The rows of a group lie close to one hidden flat surface of 13 dimensions, which may be shifted away from zero. Surfaces can cross.
In the rows, zero is written as 128.
Some rows, each with its group after it:
[106 117 111 140 124 138 132 116 127 105  97 169 133 132 140 100 100  81]	K197
[ 86  98 154 165 151 100 131 123 135 164 132 130 142 145  94  90  99  70]	K359
[136 110 138 107 101 135 130 141 128 136 140 132 169 132 109 118 148 116]	K359
[135 135 114 139 134 100 165 142 131 113 144 150  59 132 155 104 119 150]	K931
[136 141 153 138 148 168 109  97  91 128  85 131  88  71 122 112 139 134]	K359
[140 118 139  85 114 158 131 124 117 119  69 148 132 105 106 144  86 120]	K918
[136 160 116  74 105 155 127 101 103 112 119 136 122 133 105 128  78 126]	K918
[165 105 120 121 159 149 144 141 153 128 116 148 111 161 146 124  75 148]	K918
[200  79 133 153 111 112 129 131 164 105 128  78 150 130 134  94 103 137]	K359
[ 82 148 117 131 122  83 135 128 104 192 160 148 145 120 107 168 166 121]	K931
[160  88 140  69 148 164  79 188 114 151  62 210 124  87 162 134 127 158]	K918
[135  86 139  92 117 139 144 157 166 125 170  95 117  99 136 131 102 185]	K643
[119 118 134 147 112  91  91 123 139 146  93 113 122 110 126 129 113 109]	K359
[ 91 115 103 173 106 115 118 102  53  91 166 172 202  99 134 132 203 191]	K197
[ 70  72 131 150 106 139 121 157 101  86  84 193 149 167 135 136 136 122]	K918
[159 112 141  88  87 125 116 133 125  87 105 128 163 106 112 113  99 153]	K918
[127 124 101 115 147 101 113 149 118 111 129 149 147 126 156 171  92 176]	K197
[126  77 133 111 108 146 145 150 174 104 134 101 142 155 122 112  76  95]	K359
[ 95 142 164  91 138  65 168 143  94 137 120 202 149 133  72 124  95 177]	K197
[ 90 125 168 106 109 123 118 131 134 165 135 131 127 108  94 118 147 141]	K643
[103 104 169 183 154 100 102 127  98 153 127 158  87 140 112  42 122 113]	K359
[104 143 126 130 147 106 167 132  89 156 147 133 113 109 102 165 133 115]	K643
[129 104 117 126 103 164 125 125 111 144 175 154 110 126 143  83 167 155]	K643
[126 132  96 154  99 134 158 103 109  89 115  76 108 100 131 179 132  89]	K918
[159 122 147 112 154 127 133 166 147 185 106 168  80 171 129 109 117 114]	K931
[114  81  88 172 155 146 194 111 121 129 127 175 131 156 139 177  92 168]	K643
[ 87 173 180 121 109 144 139 118  97  77 151 124  86 157  98 114 193 213]	K197
[105 108 113 106 111 143 171 121  86 171 127 194 149  75 105 154 143 121]	K197
[115  79 102 153  80 102 105 120 116 142 114 147 132 156 126 133  92 126]	K931
[169 122  78  91 117 120 192 142 111 140 137 161 115 152 127 196  79 161]	K931
[163 134 167 114  91  91  94 165 104 153  81 145 121 153 102 108 179 101]	K359
[116 166 119 103 123 107 109 137 112 133 115 127 146 146 115 169 128  99]	K918
[194 145 131 106 116 102 120 164 160 207 173  93  81 140 138  95 163 100]	K643
[113 113 107 160 138  99 107 116 135 143 120 152 166 137 140 130 107 126]	K197
[157 130 125 119  91 108 100 117  93 155 146 118 169 147 100 131 146 136]	K931
[143 105 135 111  77 154 185 114 164  70 121 116 142 108 115  90 121 112]	K197
[128 143 156 109 122  72 102 181 149 126  81 150 113 176 133 157 136 157]	K918
[ 87 125 145  67 103 163 110 149 193 118 151  99 175 148 120 113 119  92]	K643
[155 119  91 111  84 129 143 108 153 108 117 113 141 108 143 157  98 155]	K643
[ 71 165 163  90 176 112 121 151 108 121 158 102 169 126  90 166 114 114]	K931
[138 132 132 143 131 110 161 125 102 152 165 117 114 127 103 121 141 124]	K359
[104 156 131 131 160 125  92 117 147 135 142 108 121 128 144 120 119 135]	K197
[115 126 150 121  92 130 181 123 139  83  76 163  79 152 109 116 108 142]	K918
[198  86 147  67  97 122 104 160 146 136 134 129 155  77 129  81  95 172]	K931
[102 137 124  67  93 130 118 153 159 113 142 111  67  95 151 116  97 133]	K359
[145 110 141 105 145 136 146 166 170 147 144  96 116 111 137 136 130 111]	K643
[163 105 144 138 127 110 142 128 164 197 158 113 117 117 115  81 128 123]	K197
[161  94 125 145 125 110 128 134 149 117 117 136 173 135 135 114 117 138]	K918
[162 131 148 179 148 116 106 116 151 131 104  85 112 139 134 101 138 108]	K643
[131 118 150 144 136 120 148 137 151 151 101 135  99 186 109 134 113 124]	K197
[137  92 114 153 103 138 150  99 122 123  90 159 108 106 128 110 100 124]	K359
[ 90 112 152 133 182 138 153 153 139 118 161 168 129 168 130 100 118 165]	K643
[135 142 128 105  70 134 123 100 136 108  96 159 110 117 126 106 134 178]	K197
[136 129 111  75 140 180 178 146 111 111 157 129  81 140 123 134  75  96]	K918
[147 108 113 125 143 117 193 136 157 162 176 112 104  84 132 121 101 116]	K359
[115  51 169 132 124 125 167 178 142  79 122 124 184 125 104  96 116  66]	K918
[115 148 120 101 100 123 120 117 107 121  98 199  87 135 133 104 108 164]	K197
[107 106 108 128 104 104 159 120 149  95 134 119 151  89 128 130  88 118]	K931
[188 169 105  93  86 101 113 140  96 179 101 121 124 150 108 181 154  87]	K197
[ 94 152 150 141 134  64 128  91 129 169 119 163 204 106  77 107 127 129]	K197
[131 149 105 149 130  81 132 132  81 125 130 138 106  97 141 154 154 141]	K931
[121  88 102 117  78 133 110 151 121 106 142 165 159 154 153 131 148 165]	K359
[127 103 106 180 191  83 130 141 117 218 126 184 124 175 134 154  95 123]	K197
[168 122 124 141 113  90 140 135 111 166 135 106  82 115 119 145 130 139]	K643
[142 126 142  87 115 130 123 143 115 124  89  95  91  47 123 164 108 119]	K643
[113 108 115 144  89 123 123 104  94 127 129 143 155 120 114 133 139 145]	K359
[102 158  90 134 123 148 106  99  90 109 119 155 159 126 139 137 143  90]	K918
[140  96 110 143 108 115 172 112 161 170 130 113 152  90 114 126 112  66]	K931
[126 197 137  90 129 177 175  98  94  76 169  95  61 100 111 100 134 120]	K931
[119 161 147  95 162 120 129 142 112 144  85 148 158 158  92 175 101  93]	K931
[117 133 112  89 101 122 138 133  98 158 132 104 141 160  84 197  86  79]	K918
[139 121 129 151 148 153 104 106 121 146 146 100 137 129 127 123 128 141]	K359
[109 141 124 128 160 117  89 129 153 144 149 157 105 123 168  94 118 194]	K931
[183 135 129  78  52  89 126 137 182 115  80 135 147  95 136 121 139 164]	K643
[119 189  76 139 128 113 175  53 117  99 117 149 157 126 116 157  91 126]	K643
[117 136 116 130 100 106 145 113 121 126 121 149 102  90 133 107 128 124]	K931
[139 130 128 116 151 155 133 136 135 137  90 135  99  97 142 145 124 103]	K931
[131 121 153  98 127  84 127 168 102 152 141 166 165  81 115 136 170 183]	K918
[136 130 134 123 112 112 168 101 135 136 154 100 116  57 108 133 125 180]	K643
[113 129 122 121 134 142 133 131 119 141 138 146  98 117 139 125 131 130]	K359

New rows. What belongs after each?
[114 139 149  96 126 144 123 136 115 118 101 162 108 102 126 123 140 158]	K197
[163 114 131 115  90 107 128 138 140 118  90  92  69  91 133 141 100 121]	K359
[151  56 155 130 150 140 126 154 131  97 115  68 173  75 117 161  84 129]	K918
[182  90  99 141 120 142 139 129 157 154 130 115 126 136 149 135 110 135]	K359
[ 79 132 127 176 139 133 136 113 121 124  81 143  58 146 135 117 118  61]	K931
[ 96 100 116 158  94  81 103 131 133 152 102 142 150 173 119 143 112  93]	K359
[ 83 108 171 108  88 139  53 151 126 193 111 118  64 168 111 147 144 160]	K197
[131 148 139 162 149 129 124 105 157 124 116 136 147 145 134  87 156 121]	K643
[148 148 140  98 118 111 142 119 141 181 122 139 130 100 101 116 122 119]	K197
[139 137 116 132 142 143 144 108 136 130 137 138 110  88 147 102 127 142]	K359
[113 152 111  88 115 109 127 166 175  89 112 130 121 118 169 145 128 116]	K359
[165 170 155 109 166  87 175 173 161 122 131 128 127 112 130 108 164  93]	K643
[ 70 141 108 123 115 149 102 125 118 130 118 181 131 190 138 138 138 112]	K359
[ 93 131 168 128 122  77 142 165 142 100  64 139 128  82 118 121 153  57]	K931
[111 132 133 130  76 122 132 124 127  68  74 122  97 149 121 143 122 115]	K918
[125 138 167 144 153 120 130 129 155 104  81 101 140 110 117 121 132  93]	K643
[136 148 154 117  99 113 111 118 135 136  70 129 106 167  92 103 103  81]	K643
[128 122 134 128 134 138 168 140 117 178 148 137  81 166 108 152 137 132]	K197
[124 157 140 130 128 121  72  99 169 125 106 134 108 116 154  92 122 199]	K197
[106  65  89 120  23 143 126  85 135 148  94 160 196 135  99 147  91 110]	K359
[105 157  97 139 192 149 129 116 114 143 151 125 108 133 151 185 111 147]	K931
[176 149 125 147 128 131  95  85 148 123 111 106 174  90 140 102 152 147]	K359
[149  84 115 158 130 152 102 106 140 191 113 128 135 143 128 125 106 114]	K359
[175 115 126  77  68 121 128 148 142 128 104 133 103 125 126 112 104 126]	K197
[ 99 120 151 132 124 113 145 110 109 126  98 135 158 113  84 169 114 147]	K918
[112  80 109  92  30 110  60 131 139 165 175  82 147 116 121 103 103  99]	K197
[143 111 125 103 114 116 136 157  84 130 162  90  70  99 120 150 104 133]	K643
[ 90 117 131  82  81 148 121 117 157  93 109 143 123 103 133 123  88 170]	K197
[ 61 145 122 129 113 110  72 112 116 164 155 104 147 150 113 170 130 140]	K197
[ 35 141 156 110  86 112 116 139 136 123  97 161 118 132 109 124 157  97]	K931
[180 132 107 102  85 138 141 115 167 122 106 103 176 127 124 151 129 110]	K359
[122 139 110 105 111 182  94  87 109 147 128 114 147  92 124 150 135 132]	K931
[ 92  96 178 138 144 159 101 145 146 112 136 110 120 100 136  88 157 149]	K197
[131  75 130 131 135 149 128 158 103 180 139 156 112 125 128 136 136 131]	K359
[163 131 103 135 108 127 101 107 108 123 141  88 138  79 142 131 138 127]	K918
[184 141 148  88 134  66 119 190 124 114 140 139 172 185 116 143 131 185]	K931
[138 116 118 112 141 126 123 138 119  95 155 119  95  67 162 111  94 175]	K931
[108 149 149 109 132 107 136 126 101 120 137 148 166  91 100 107 142 120]	K197
[133 113 114  99 136 149 125 166 122 115 138 135 108 133 153 141 115 118]	K643
[ 69 195 153  73 157 120  85 153  97  88 123 136 137 160 115 160 115 135]	K918
[172  94 123 118  84 120 158 127 170 102 108 131 153 109 129 106 105 142]	K197
[152 119 119 128 138 163 109 144 163  89 131 106 122 179 165 119 115 138]	K359
[122 172 126  73  98 133 109 118 140 123 129 131 130 130 118 103 114 110]	K643
[113 165 107 147 138 115 118  90 132 164 165  92  75 132 132 131 106 132]	K359
[143 179 100  58 138 176  71 118 104 112 105 161 107 156 149 139  73 144]	K918
[113  93  89 143 128 136  86 130 133 178 144 163 129 126 173 141 133 161]	K359
[175  82 107 163 144 158 110 121  80 217 121 144 140 119 128 183 164 148]	K359
[ 71 107 112 146 108 125 103  97 127 138 128 116 192 195  94 167  78  98]	K931
[186 156 124 174 126  98 130  95 178 189 110 111  88 204 121  96 124 106]	K197
[ 98 154 137 140 151 108  64 106 127 121  82 145 135 168 129 137  85 162]	K643
[133 145 126 122  85 107 111 110 109 163 140 125 145 123 101 124 164 132]	K197
[117 142 124 169 151 141 149  69 140 107  93 157 154 131 122  99 111 125]	K918
[154 129 128 111 109 173  86  90 133 127 138 107 148 143 120  92 105 145]	K931
[156 151 116 122 152 135 136 141 108 111 141 102 106  62 158 160 170 144]	K931
[128 119 123 168  57 121  88  83 149 147  87 129 135 168 118  84 148  93]	K197
[ 73 125 202 122 133 116  90 133 172 114  94 134 102 150 109  76 101 173]	K197
[111 148 186  59  80 124 105 136 125 154  80 157 101 106  83 125 140 172]	K197
[155 148 113 114 128  90 159 139 161 145 127 109 154  86 133 160 141 104]	K359
[113 134 128 104 124 138 145 117 173 131 118 117 161  95 124 156 119 128]	K643
[153 110  85 121 104 136 145 110 137 116 100 183 217 156 126 119 100  90]	K918
[134 135 125 106  96 141 120 131 122  97 139 128 140 132 133 120 148 148]	K359
[124 169 123 142 140  83 150 118  84 174 183 147 106 125 113 115 169 145]	K643
[ 94 121 141 129 149  89  93 143  92  81 149 102 129  49 141 118 102 147]	K931
[165 104 149 149 122  98 114 136 154 161  97 144 117 134 130  99 131 157]	K918
[110 167  99 119 136 150 121 112 109 106 128 135 131 154 136 135 115  75]	K918
[108 126 171 141 120 161 151  98 185 141 118 125  80 139 111  47 124 112]	K197
[160 132 112 149 145 156 155  91 131 183 123 133 141 141 109 132 130  98]	K359
[101 159 127 121 177 105 139 122 113 131 158 152 147 103 127 133 116 161]	K197
[209 131 110  83  99 127 126 137 142 114 144  73 113 113 137 127  89 137]	K918
[ 79 138 133  69 125 142 129 133 141 172 131 121 132  95 101 155  88  77]	K197
